The first 7 rows are patterns. Each new row is the sum of 2 different patterns, raised or lowered, with some noise. Before adding, each is slid sideways (what falls off one end comes back at the other), maybe read backwards, and multiplied by a number that may be negative. Names go in the order of the patterns.
Known rows, each followed by the names of its patterns:
[ 15 -18   9   9  -1 -10 -10   6  21  19  24  15  16   4  -3  23  17  24
 -29  28 -32  12 -12  13  33   8  11 -28 -16  10 -12] | (5)
[  2  28  26 -20  -3 -26 -34 -35  23 -21 -23 -26  -4  14  15  -2  17  35
  -4  19  23  -3   7  22 -20 -28  19  26   2 -10  20] | (0)
[ -5  11   2 -33 -25  -5 -28 -18  -2  18 -22  20   0  18 -15   6  -2  24
   2 -29  -5  30   9  17 -23   0  25  -5 -22 -22  34] | (6)
[-23  24 -10  -9  26   5  12  -7 -28  26 -32  -1  33 -27 -32  31 -35 -26
  26  11 -14  15 -24 -27   1   1  -9  35 -14 -23 -27] | (1)
[-11   1 -27  12  -5   1  31  15 -23  -8  32 -34  24 -34 -27  23 -20  -4
   3  22  18 -16  -2  35  14  33  13  24   2  -4 -27] | (2)
[-27  11 -29  -5 -18  12 -30   1  26 -34  14  33 -29 -28  23 -18  32 -32
  14 -33  -7 -11 -22   4 -11  29 -32  -7  -7  10  19] | (4)
[ -9   3  23 -34  -6  32   5 -31   8  20 -29   9  34  27 -27  30  27  10
 -28   3  20 -18   2   9 -19 -28  20  10  33 -29  26] | (3)

New rows. What belongs after each?
[-11   7 -61 -57  13 -59 -43  14 -19 -57 -18 -64 -38 -12 -23 -28 -30 -54
  -4 -72 -84 -49 -37  28 -30 -44 -28 -81 -36 -42 -31] | (5) (1)
[ -1 -20 -19 -23  36  -7 -21 -13 -29  21 -29  16 -21  22 -28  13   3  -3
  16  -1  -7  15   6 -13 -25 -13  31 -18  -5   1  16] | (6) (4)
[  3  -5 -33  15 -37   3 -11  10 -44  20 -48 -41  40 -11 -28  43 -10 -70
   8  -7 -13 -13   5 -47 -27 -51 -22  -1 -49  39 -18] | (1) (4)
[-31 -43 -52 -43 -32 -67 -18 -68 -56 -39 -39 -18 -39   3 -80   6 -34   2
 -49 -71 -30 -16 -75 -48 -38 -77 -46 -42 -49 -76 -12] | (0) (4)
[ 12  34  35  30 -19  -9  41 -24  43 -32  -5  30  -5   1  -1  22  33  10
  20  40  27  37   7  43  23  20 -31  22 -20   0   9] | (5) (2)
[ 17  12 -12  -3  47  36 -22  48  -9  82  27  38  32  42   7 -20   7  29
  55  14  12   8   7  28  19  19  53  39  33  43   3] | (5) (2)
[ 21 -41  14  24  44  -7  33  55  -1  -1  -2  26 -37  28  54 -19 -36  53
 -14  -2  45 -26  42  14  44 -28   6  -4   2  -6  28] | (4) (3)
[-70 -10 -60 -66 -40   6 -70 -28 -37   7 -45 -31 -21 -10 -28 -43 -15 -18
 -23 -30 -34 -49  -3 -38 -60 -26  -1 -60 -26  -6 -61] | (6) (3)
[-13 -17 -30  30   8  13   6  24  -3   2   8 -25 -17  30  14 -34  -6   7
   0 -38  12 -14  42 -38  22   5  19  20  -3  25  18] | (6) (3)
[ 24  29  19  -6 -50  -7  -6 -10   4  18 -37   6 -39 -55  26  27 -14  30
  -1 -33 -38  47 -57  34  10  -6 -22 -34  10  16 -14] | (5) (1)
[-30 -28 -24 -24 -77 -57   8 -21 -83  -9   2 -45 -18 -35  -5 -51  -8  11
  -3 -73 -24 -26 -66 -14  -2 -76 -38   4 -59   6 -27] | (1) (3)
[-15  13  61  12  77 -26  42  21  16  15  -9  19  43  40  -5  37  53  -1
  30  34  28 -36  28  21  40   1   7  18   3  27  42] | (2) (3)
[ 12  43  45  14  44  40  10   9  42 -13 -10  12  38  11  11   9  12  52
  34 -18   6 -14   5 -14  11   6  11  10  -4  28  13] | (0) (6)
[ 14  -6 -25  16  -3 -38 -18  -4  10 -22   5 -36 -71 -21  20 -27 -16  26
 -32 -20  28 -57 -45 -20 -50 -76  20 -56 -39 -39 -20] | (0) (1)
[-36  19 -10 -16  13 -48  43 -12  50 -39   9 -22 -25  11  29 -21   4   7
  -1  35 -28  14   7  20 -50  32  13 -35  11   0  25] | (4) (3)
[-13 -20 -33   4  -9 -36  -6   7   6  -8  -3  46  -7 -20   0 -20 -32 -14
  48   5 -48  23 -13  -4  16 -38  26  12  25 -36 -48] | (5) (3)
[-45  25  36 -20  -8  -9  -8  26  -8  24 -25  14   3 -10  -1  13  -2  57
  31   0  -3 -10 -50  38  13  11  -6 -22  -4  17 -31] | (6) (1)
[ 10  45  31 -46  15  15 -30  37 -29  19  -6  16 -27   7  21  19  23  11
  45  14  16 -10  19  18   3  -7  18   0   4  13  -3] | (5) (4)
[ 14   7   0  21  37 -42  25  25 -30  -1  -3  -2  27  24 -11  -4   5  -9
  24  31  27  27 -13  11  25  -5   9 -27  27  10 -19] | (5) (1)
[-25   4   3  25  37  21 -16   6  44   3  45 -12  10   3 -22 -21   3  21
   7   9  12 -13  42  20  -8 -11  17  24  -8  -4 -24] | (5) (0)
[-11 -15  13 -50 -21 -34  13 -34 -59   9  -3  30  -3 -55  -4 -23   3 -37
  -3  15   0 -12 -41   9  -4 -11 -19  -2 -32 -51 -20] | (5) (6)
[ -1   0  -4  44 -23  -8 -34  46  -1 -39  28  -7  11  -5   7   9   9 -23
  26 -13 -52   3  21 -38  -7  46  22 -11  39  58  16] | (2) (3)
[ 57 -35   1   7   0  51  10  13   3  27   7 -15  20   1  56 -33  15  25
  63  20  42  74  -6  28 -12  -8  10  51  42 -50  -9] | (6) (4)
[ -4  11 -19 -32  50 -30  27 -14   8  25 -18  23   2  22  25  28  33   6
  27 -40  17 -33 -14 -14  21  27  -1   7   5 -31  21] | (2) (4)
[ 10  18 -37  18  10  19  12   3  21  37 -15  14  45  35  19 -19  -4  17
 -14  -4  41 -31  37  -9 -29  35  62 -11  24  34 -37] | (1) (2)
[ -8 -19 -48   6 -64 -18  -4  -6 -49  -2 -41 -56 -52 -35 -48 -34 -32 -35
 -47 -12 -23 -46 -30   6 -19 -38 -15 -36  17 -52 -59] | (6) (1)
[-34 -26 -46 -20 -53 -42 -19 -12 -24 -21  -1 -13 -13 -22 -34  28  -4 -66
   2  13 -26   0 -55 -24 -12 -18 -52 -27  16 -26 -15] | (6) (4)
[-23   0  24 -41  38  18   0 -26  42 -15  14 -24  15  -7  12 -11  -7  -1
   4  34 -28   2   1  20  16 -35   7 -42 -12 -21  21] | (5) (4)
[48  0 -3 62  2 34 51 64 48 15 74 37 31 57 75 34 27  4 51 -5 39 29 29 75
 36  1 25 88  9 42 59] | (5) (3)
[  9 -15 -40 -60 -22 -54 -52 -37  -6 -27 -40  -9 -36 -10 -43  41 -41  -7
 -27 -63  -4 -52   5 -14 -13   8 -31   9 -16 -40 -13] | (5) (3)
[-10 -42 -14  31 -66  22 -17 -75 -24   0  -2  14 -11 -13 -55  18 -85  13
  10  22  -4 -34  -1  -2 -24 -11  -9 -10  -7 -61  11] | (5) (1)
[-90   5 -43 -24 -59 -58   9 -42 -74 -62   0 -18 -53 -25 -43 -68 -50 -32
 -67 -72 -32 -28 -36 -40   1 -35 -32   5 -11 -61 -36] | (6) (3)
[  3 -29 -25 -19 -48  13   3 -13 -11 -25   6 -32 -18  -3  -1  -6   6 -20
 -20   8  14 -52  21 -11 -42 -25   9 -37   2 -30 -34] | (6) (1)
[ 60  11  -4  18  14  13   9 -12 -15  45  17   7  10  38   5   1  34  38
   5  16  46   7  -5   5  14 -17   7  15  22 -10  24] | (2) (3)
[ -5   9  45   1 -15  41  -6 -46  26  56 -42  42  63  -7 -10  62   0  37
  -7 -11  17 -34  16  17 -35   6  51  33  42 -46  33] | (1) (3)
[-35 -37  -1  30 -41  29 -32  28  -3  -1 -16  24   6 -16 -37  -4 -43 -25
 -19  25   1  -1 -32 -13  43 -11 -18 -26   3  41  -5] | (5) (6)
[-14 -59 -62 -25 -35 -34 -28  17 -19 -65   4 -50 -28 -12 -61 -72 -10 -26
 -15  26  -3 -35   4  -4 -10 -35 -48 -59 -31 -66 -48] | (0) (2)
[ 11  31  22  24  47  60 -10  27  52  42   8  53   6  50  26  40  64  56
  35  77  50  25  10  38  26  55  60  43   0  21  71] | (6) (1)
[ 36 -35  23  66 -15  30  35  21  38 -16  55  53 -24  62  22  44  51 -19
   8  22  23  37  61   8  37  27   2  49  33 -15  26] | (1) (2)
[ -4 -19 -14   6 -12 -49 -31 -14  -5 -31   8  10 -29   7 -25 -30   7 -12
   1 -64 -30 -54 -11 -58 -54 -46 -38 -45  -9  -5 -29] | (5) (0)
[-47 -70  -6   7 -59  -4 -33 -69 -10 -14 -19  23  28 -44  -3   7 -25  -9
 -20 -17  -7 -63 -49 -16 -59 -44 -32 -26 -21 -28  26] | (0) (1)
[ 62  72  -5  57  13  50   4  78  52  65  35  42  41  16  82   7  34  50
  20  38  31  75  25  57  45  85  21  32  91  21 -18] | (4) (3)
[-26 -38 -15  17 -23 -32 -23 -58 -27 -22  -4   2 -29  -5 -16 -44  -5 -39
   0 -17 -23  22 -22 -52 -32  -4 -29 -11  28 -61  -1] | (5) (1)
[-49  -7  35   2 -11  37  25 -25  21  46 -16   5  23 -28  -3  -5  18 -20
  12  29 -13  26  31 -25   0  -2 -35 -53  -7   0 -39] | (0) (3)
[ -7  66  18  29  87   6  31  25  85  26  38  22  36  62  38  41   6  60
  29  52  27  50  59  34  45  10  45  -9  36  58 -17] | (6) (4)
[ 17 -18 -39  18  12 -18 -25  27 -73 -11 -18 -19  28   6  -3 -48 -30 -34
 -21  15 -19   9 -25 -16 -17 -44 -16  -3   8  27 -24] | (5) (1)
[-12   6  44 -22 -43  -5  13  -1 -34  13 -33 -20  15  10  55 -57  39 -49
  10 -10 -17  18 -12 -17  -3 -29   4 -15  -6  42  19] | (4) (3)
[-31 -65 -80 -45 -95 -56 -31 -38 -52 -62 -23 -65 -89 -58 -59 -69 -31 -93
 -42 -37 -84 -20  -3 -54 -42 -22 -62 -44 -46 -73 -47] | (0) (1)
[ 13   8   6  27  20  -3  35  15  -4  37  42   1  38  54 -19  29  67 -11
  36  -9   3  20 -18  55   0  13  26  31  25  28 -25] | (5) (1)
[ 36  61  55  25  65  40  48  60  25  46  38  33  -1  30  -5  -2  28   0
  19  45  56  34  20  12  32  31   8  16 -15  33  50] | (0) (2)
[ -2   6  46  25   7  12  52 -24  11 -35 -24  24 -13 -19  31   6  27 -29
 -24  47  28  62  30  13   9 -26   0 -32  25  -5  31] | (5) (2)
[-34 -36 -16 -42 -77 -17 -13 -13 -70  -4  19 -63  -9 -80 -19   9 -41 -78
 -36 -31 -37 -15 -25 -35  17 -43 -28 -39 -15 -61 -23] | (6) (2)
[-20 -25 -17  18  27  40   7  30  37   2  39  42  24  -9  48 -30 -12   6
  39  27   2  35  -4  19  41 -19  17 -30 -25 -17  26] | (5) (0)
[  3 -24   5 -12  16   5  33 -17  24  -5 -35 -32 -34   6  34 -40 -21 -40
   6 -29  12  16   5  25 -14 -20   0  -8 -38 -36   8] | (5) (0)
[-47  -8 -45  -9  -7 -42 -13  29 -58 -70  18 -31  46 -37  -7 -44 -52  -6
 -68   5 -20  32 -54 -17  -7   1  23 -31  14 -48 -35] | (5) (4)
[ 23  29 -27   7 -33  12 -29  28 -38  23  52 -37   3   7 -37  -9  13  14
  21  -7   5 -40 -20  -8 -21  -7 -21  16 -36 -18  -9] | (5) (4)
[ 45  10  43  -5  59   5 -16  79   2  36   9  29  33  42  59  13  12 -17
  50   3 -28  15  47  51  22  77  44  56  41  37  32] | (2) (3)
[-35  24 -14 -21  42 -11 -17  -3   7  -8  -3 -22   0 -10  25  -1  -5  -4
  -6  11 -12  35  10  15  -4 -25  26   2  26 -29  35] | (5) (4)
[ 23 -16  22  62 -14  27  48   5  19  39  22  -1  23   8  -2  12  -3  31
   0  30 -14  23   6  28  32 -20  37  -9  39 -43  42] | (6) (4)
